The rows of a group lie close to one hidden flat surface of 12 dimensions, which passes through zero. Surfaces can cross.
In the rows, zero is written as 128.
Some rows, each with its group after it:
[141  96 126 104 185 127 104 134 190 165 132 114 143 128  73 111 148 117
 131 131 122 107 133]  (2)
[103 120 131 163 146 133 175 168 106  87 145 130 135 220 171 171  96 133
  96 123 146 174 158]  (0)
[112 169 137 114 100  51 128 146  99 127 151 126 195 163 168 129  89 150
 120 122 105 133  96]  (3)
[171 109 124 130 169 122 119 117 123 114 106 135  96 109  73 129 211 175
 119 123 163 110 163]  (3)
[111 144 105 133 111 154 177 100  51 112 104  64 107 132 138 103 153 153
 130  96 107 150 173]  (4)
[154 116 160  86 132  34 107 106  69 153 136 173 143 119 167 127  71 137
 141 118 137 116  57]  (0)
[111 154  98 196  82 158 144 135 135 109 111 135 120  94 153 118 102 128
 128 161 108 160 167]  (0)
[ 90 200 122 147  90  87 110 133 148  93 118 132 140 155  97 115 168 162
 128 130  85 122 140]  (1)
[124 146 134 139 117  65 129 140 128 146 146 135 187 151 149 145  84 167
  94 150 138 115  84]  (3)
[169 106 115  98 135 117 161 173  73 125 144 119 138 112 197 149 130 117
 108 115 174 150 152]  (2)
[ 72 128 162 116 115 108 111  93 134 134 139  95 140 157  58  77 129 162
  91  62 121 150 164]  (0)
[102 108 173 136 106 158 135 105 104 137 135 135 106 153 169 151  65 124
 134 123 151 145  74]  (2)
[133  98 146 118 111 107  84 147 112 102 192 162 168 126 127 117 127  93
 109  75 179 145 160]  (0)
[134 177 116 117 125  73 142 106 114  80 121 151 110 151 118 162 145 150
 123 143  77 106 105]  (3)
[ 85 131 163 152 122 179  90 130 201  87 150 129 118 166 101 150 176 115
 146 120 135 134 115]  (3)
[ 90 122 160 140 117  96 147  81  76 106 121 140 103 168 109 114  88 155
  99  81 117 169 151]  (4)
[ 87 143 138 199  64 141  72 120 132 128 142 176 140 106 147 104  77 104
 153 140 145 115  89]  (4)
[125 126 141 137 132 147 105 103 165  89 131 163 111 114 108 131 123  84
 163 127  82 143 137]  (4)
[ 93 134 154 163 110 119  97 101  76 141 123 159 116 173  96 109 101 150
 133 102 144 103 104]  (0)
[ 88 165 149 153  77 144  96  98 133 126 132 133 128 148 105 128 112 139
 143 133 107  93  73]  (2)
[117 169 129 114  41 133 120 137 104 134 138 102 156  90 180 125 122 138
 132 135 136 120  88]  (0)
[124  93 102  63 156 173 149 131 102 138 158  47 119 111 131 107 165  99
 135  61 145 124 128]  (1)
[149 108 156  73 125 128  98 161  64 148 168 112 160 160 150 129 159 114
 144  67 188 110 112]  (2)
[197  86 106 106 165 159 157 112 150 150 134 126 132  82 100 156  90  80
 104 161 102 100 141]  (4)
[137 116 140  97 183  94 161 102 132 126 101 125  84 150 110 142 133 153
 122 128 107 135 115]  (2)
[138 105 137 177 169 123 128 113 102 144 119 133 177 158 111 123 105 171
 156 115 141 176 159]  (2)
[164 105  92 150 174 134 166 169 110 162 111 128 153 110 175 120  89 113
 129 162 131 155 168]  (0)
[ 73 161 102  87 126 103 150 224 164 166 137  63 159 187 155  98 147 134
  95 112 139 139 150]  (3)
[111 124 128 146  83 133 140 103 102  98 123 154  85  87 156 110  76  91
 112 121 116 161 152]  (2)
[155 139 108 143  88 120  82 130  43 116 156 152 156  99 148 108 143  97
 172 102 154  78 113]  (4)
[ 78 145 138 116  89 132  82 156 137 147 172  87 192 154 112  84 151 125
 132  76 138 113 121]  (1)
[151 111 165 133 161 112 141 116 114 148  79 106 127  98 176 120 161 207
 153 132 155 190 130]  (3)
[174  60 152 153 181 149 114 100 149 108 152 179 117 117 102 175 117 116
 109 136 185 127 130]  (3)
[153  87 149  89 143  88 131 141  96 141 184 138 202 150 156 128  48  86
 100  89 126 162 148]  (4)
[108  98 159 166 133 138 103  84 138 131 134 131 148 109  92  80  97 132
 128 100 113 174 173]  (3)
[163 109 150  81 134 130 106 117 111  97 166 153 125 144 140 177 138  87
 146 111 142 100  75]  (0)
[105 110 170  96 120 109  97 114 114 142 134 149 112 125 128  94 111 105
 137  85 137 133 112]  (2)
[144 173  75 150  80 105 120 129 127 132 155 130 181 108  56 125 112 133
  61 155  89  49 139]  (4)
[162 113  85 146 105 171 143 130 156 119 149 116 149  46 130 126 109  87
  91 152 126 141 177]  (0)
[137 127 116  77 171  91 152 132 127 128 132 109 128 167 100 133 142 124
 110 114  94 113 138]  (3)
[109 154 145 154 101 179 134 142 167 155  98  92 125 164 101 142 151 172
 103 170 139 112 129]  (1)
[144 150 128 145 140  77 132  82  89 103 112 171 117 147 107 151 103 157
 145 143  89 113  98]  (2)
[161 117 145  86 149  91  91 122 108 197 111 147 130 106 133 114 130 137
 171 144 142  64  43]  (1)
[140 136  99 126 149 111 183 130 179 148  95 126 104 100 168 154  86 129
 111 202  89 133  94]  (2)
[141  78 158  93 192 124 149 122 142 126 137 133 107 170 139 167 107 124
 117 114 151 147  97]  (1)
[ 91 161 114 130  51 134 123 102 130 127 143 117 124 107  96 109  94 107
  73 134  92  81 113]  (2)
[152 137  73 111 141  72 167 107  95  83 149 148 118 103 153 161  91 113
 115 135  84 115  96]  (1)
[160 123 112 124 100 193  77 138 128 156 150 127 150  64 129 112 150  65
 178 136 133  70 105]  (1)
[141  95 112 150 136 138 106 142 119 161 122 143 124  71 112  68 132 111
 130 108 165 138 195]  (3)
[118 136 115 141  99 141 115 127  75 136 103 130  71  80 135  90 176 164
 143 108 188 116 132]  (1)
[ 79 155 135 161 130  50 109 158 136 104 120 163 124 173 162 109 154 183
 137 119 168 156 112]  (4)
[150  94 150 158 106 191  87 109 112 147 143 159 139  97 109 112  94  74
 146 123 148 119 153]  (1)
[114 141 172 131 149  60 137 138 130 115  91 165  91 184 151 156 136 190
 125 135 154 161 110]  (1)
[123 134 152  71 133  62  86 122 138 119 173 157 157 150 108 113 116  81
 132  97  88  90  90]  (2)
[102  97 139 125 184 121 151 143 185  86 159 113 147 185 128 134 121 109
 110 101 116 198 173]  (4)
[173 137  78 120 119  76 189 110  83  80 136 135 117 111 116 169 101 157
  45 139 119 123 164]  (0)
[163 119 190  92  98 121  79 131 121 113 134 203 126  83 146 126 115  69
 169 105 104 173 153]  (4)
[119  97 144 128 124 134 128  72 173 107 159 147 122 120  94 155  63 102
  89 132 108 133 106]  (0)
[144  87 179  84 149 192 154 143 124 196 120  63 162 144 190 138  89  99
 155 131 134 171 117]  (1)
[145 133  74 128 148 164 165 129 120 106 127  79 108 126  61 126 202 147
  84 112 135 110 213]  (4)
[139 118 115 121 123 107 107 114  91 151 153 122 190 109 118  72  90  91
 143  94  96 123 153]  (4)
[144 121 169  95 134 121 110 161 110 152 117 128 148 125 191 114 147 115
 189 116 150 161 122]  (1)
[110 144 131 162  96 138 128 168 108 100 125 142 110 134 193 142 145 135
 142 132 178 165 142]  (0)
[156  97 151 149 118 171 105  61  59 120 137 156 135 126 109 136  75  94
 181 107 104 122 110]  (2)
[ 96 152 131 185  73 125  87 113 129 136 113 161 130  83 125  82 103 129
 150 143 111 128 123]  (3)
[113 141 176 116 127 113 117 130 142 156 116 128 141 189 131 152 118 165
 129 145 140 117  77]  (1)
[109 164  81 141 116  90 133 165 197 127 136 170 149 121 168 131  58  74
 134 187  66 130  98]  (3)
[119  90 172 120 125 163 161  97 132 128 118 131  79 147  85 156  84 144
  60 118 144 160 156]  (4)
[130 119 156 108 138 151 120 159 158  85 177 123 168 176 174 177 142  89
 145 110 142 160 113]  (3)
[149 126 123 144 106 131 155  94 122  89 110 165  75  69 173 159  91 114
 129 160 114 162 122]  (0)

New rows. What belongs after each?
[ 86 141 116 175 132 141 150  63 170  89 126 139 105 157 111 146  64 113
 130 153  62 130  95]  (4)
[112 121 132 127 153  76 125 134 137 157 100 177  71 138 133 118  92 144
 121 146 159 114  86]  (3)
[154 136  81 155 100 163 111 149  99 121 131 131 132  71 131 102 177 107
 148 131 152 106 170]  (4)
[153 158 155 137  54 146 103 166  59  67 166 165 161 157 189 174 142  92
 150 116 156 133 140]  (1)
[129 114 107 130 113 107 102 142 109  90 200 160 154 128 133 143 106  89
 106  98 163  98 107]  (1)
[ 89  94  95 199 174 148 140 147 175 115 145 123 133 160 180 138 101 124
 136 148 188 147  93]  (4)
[166 132 153  76 129  80 131 136 101 118 136 158 141 129 147 157 111 118
 128 123 110 134 114]  (4)
[ 95 156 118 139  87 146  84 139 132 144  95 164  56  98 122  88 164 109
 176 131 145  96 114]  (3)
[186 141 121 109 117 109 150 115  83 100 105 175  87  88 165 174 111 116
 144 166 104 118 103]  (4)
[108 124 117 164 126 161 107 160 183  82 178 138 155 153 129 148 140  91
 118 126 154 136 151]  (4)
[117 134 132 122  91 156 129 163 113 134 149 114 151 110 235 142 112  99
 174 137 143 144  73]  (1)
[125 114 143  69 165 122 183 143 126  88 158  99 136 209 178 189 103 100
 112 103 103 172 122]  (3)
[ 86 157 111 131  86 142 136 105 132  85 155 114 111 146 129 160 116 122
 118 128 106  95  63]  (1)
[ 89 168 110 128 109 151 172 143 181 121  86  73  89 109 149 123 161 152
 117 157  92 156 151]  (2)
[126 136 169  84  95 121 108 169 206 196 134 114 184 112  86 114  99 130
  76 147 105 132 144]  (4)
[115 129 128 193 166  97 160 108 133 118 109 142 147 205 107 172  83 211
 106 151 136 161 122]  (2)
[126 132  98 150 129  95 154  93  52 157  85 112 108 109 135  87 111 177
 132 128 140 113 116]  (4)
[108 123 153  72 103  89 138  97 193 113 138 102 130  81 132 121 120 148
  86 107 122 186 122]  (0)
[123 117 111 117 130 160  86 160 149 187 126  98 131  74 125  77 182 123
 160 122 174  93 108]  (1)
[172 150  78 106 157 133 160 138 130 142 123  71 195 117 113 129 153 129
 145 147  57 120 160]  (2)
[137 105 124 169 130 140 101 140 147 136 150 132 161 112  97 117 154 158
  87 124 192 124 162]  (3)
[140 154 136 106  95 123 163 126  69 138  78 106 110  74 176  98 136 148
 147 118  88 196 185]  (4)
[ 97 140 105 139 114  93  73 130 146  91 168 173 130 109 113 103 141 104
 142  98 130 108 105]  (1)
[124 125 119 160  84 182 151 141  97 105 119 116  97  97 130 117 145 139
  89 111 175 169 212]  (4)
[135  93 129  89 179 114  98 105 160 173 131 142 114  95 110 119 117 103
 166 131 120  82  44]  (1)
[115 126 148 139 109 143 139  90 121 132 100 141  87 111 151 139  89 138
 136 147 120 143  86]  (0)
[197 101 129 109 175  78 142 114 115 154 146 126 208 119 139 160  85 151
 104 154 122 114  89]  (3)
[115 144 109 185  85 107 125  91 106 135 128 165 146  99 150 118  33 123
 125 164 101 113  82]  (4)
[105 132 129 121 157 110 130 159 176  95 115 150  91 147 146 125 167 118
 152 120 123 172 154]  (3)
[131 129 133  89 153  92  91 180 181 158 125 139  99 115 122 112 206 141
 127 134 188  83 101]  (2)
[146 118  85 149 162 166 121 144 159 155 131 102 158 114  56  93 157 103
 116 135 112  91 199]  (0)
[ 57 118 163 148 132  77 115 111 154  83 151 192  94 208 105 128  68 118
  95  88 130 166 131]  (3)
[112 147 139  99 115  81 153 185 134 110 148 104 152 167 188 157 152 175
  90 121 177 161 113]  (0)
[138 154 155 144 105  95 132 110  98  80 124 178 133 158 141 162 104 125
 132 140  89 155 147]  (1)
[177 109 127  83 212  91 148 130 178 120 154  97 199 153 109 155 147 134
 115 128  83 143 143]  (3)
[106 107 129 148 165 123 103 101 184 141 139 142 134 150  79 116 107 123
 125 134 124 102  99]  (4)
[ 92 120 110 164 180 133 121 124 142 101 110 121  80 165 129 118 193 153
 167 115 172 126 112]  (4)
[117 121 148  79 145 132 134 137 124 140 147  85 164 148 164 118 126 104
 163  94 101 154 110]  (1)
[108 121 131 105 152 130 121 152 157 192  78 109  95 102 138  77 151 129
 172 134 131 138 124]  (3)
[ 83 133 135 166 108 108  87 130 114 108 114 155  83 110 107  70 183 161
 137  85 175 157 172]  (1)
[122 116 207  45 118 175 117 113 138 209 107  80 119 138 102 121 132 132
 139 104 115 117  86]  (4)
[120 158 139 170  92 122 122  78 115 120 106 151 111 113 114 144 118 177
 130 160 115 105  79]  (3)
[163 160 109 137  72 133 106 133  81 107 118 160 115  66 126 115 163 115
 144 133 123 115 165]  (4)
[126 155 111 124 118  72 108 127  82 155 114 114 156 110 113  66 156 159
 143 106 119 108 148]  (4)
[113 132 189  94 103 100 133  94 137 132 125 151 140 148 131 140  44 120
 115 125  57 173 110]  (4)
[145 132 165 136 120 144 135 101 147 116 146 101 194 133 177 176 100 141
 148 156  94 152  72]  (3)
[104 165 188 121 117 109 111 143 138 145  89 125 132 191 131 125 169 182
 148 134 136 154 131]  (1)
[112 111 120 134 151 135 118 167 173 150 142  98 171 121 140  84 141 118
 133 112 144 162 179]  (4)
[117 130  64 188 160 168 126 101 134  60 140 119 130 119 149 109 154  73
 206 128  86 126 137]  (4)
[ 97 151  93 157 121 144 122 117 137 129 126  96 145 131 118  94 155 134
 156 127  99 112 132]  (4)
[ 95 149 149 143 115 163 110  90 167 122 123 101 113 160  47 135 172 166
 117 123 116  92 107]  (3)
[115 143 112  98 148 119 152 210 206 137 143  80 168 154 169 139 173 133
 106 145 140 146 134]  (2)
[136 128 152  86 122 159 126 123 120 157 128 110 113 140 149 159 134 118
 150 139 134  83  50]  (2)
[141 129 157  87 125  93 170 133 104 155  90 124 110 114 158 132  99 168
  97 133 121 182 151]  (4)
[132 169 144  93 121  53 127 170 163  99 131 158 145 144 162 149 141 145
 127 142  97 167 135]  (4)
[138 112 107  92 173  86 191 131  84 152  93  81 103 118 164 112 127 174
 110 109 139 165 142]  (1)
[106 126  88 130 205  72 144 132 125  95 141  91 155 189 104  91 181 151
 137  83 122 135 158]  (4)
[105  78 145 126 156 105 162 108 168 147 116 117 112 121 110 111  79 165
  57 111 162 189 159]  (0)
[147 134  92 152  81 214 116 124  87  93 156 114 126  91 117 128 169  81
 142 116 139  95 167]  (4)
[127 121 111 166 158  80 166 110 160 134 112 139 124 140 100 150  75 188
  57 172 131 134 122]  (3)
[140 106 166  71 172  87 130 129 165 187 110 126 144 137 117 122 100 135
 127 132 107 139 106]  (4)
[132 175 103 170  90  71 119 119  40 154  75 169 105 102 141  92 122 189
 139 152 136  91 108]  (0)
[138  95 131 162 172 119 120  87 100 124 114 181 111 121 107 104  71  88
 154 123  88 141 155]  (0)
[121 168 118 136  79 140 102 136 121 177 114 108 149 108 158 125 126 143
 161 173 125  65  43]  (4)
[167 137  88 109 177  52 163 136 114 120 124 129 157 134 110 136 132 159
  91 137  97 127 165]  (2)
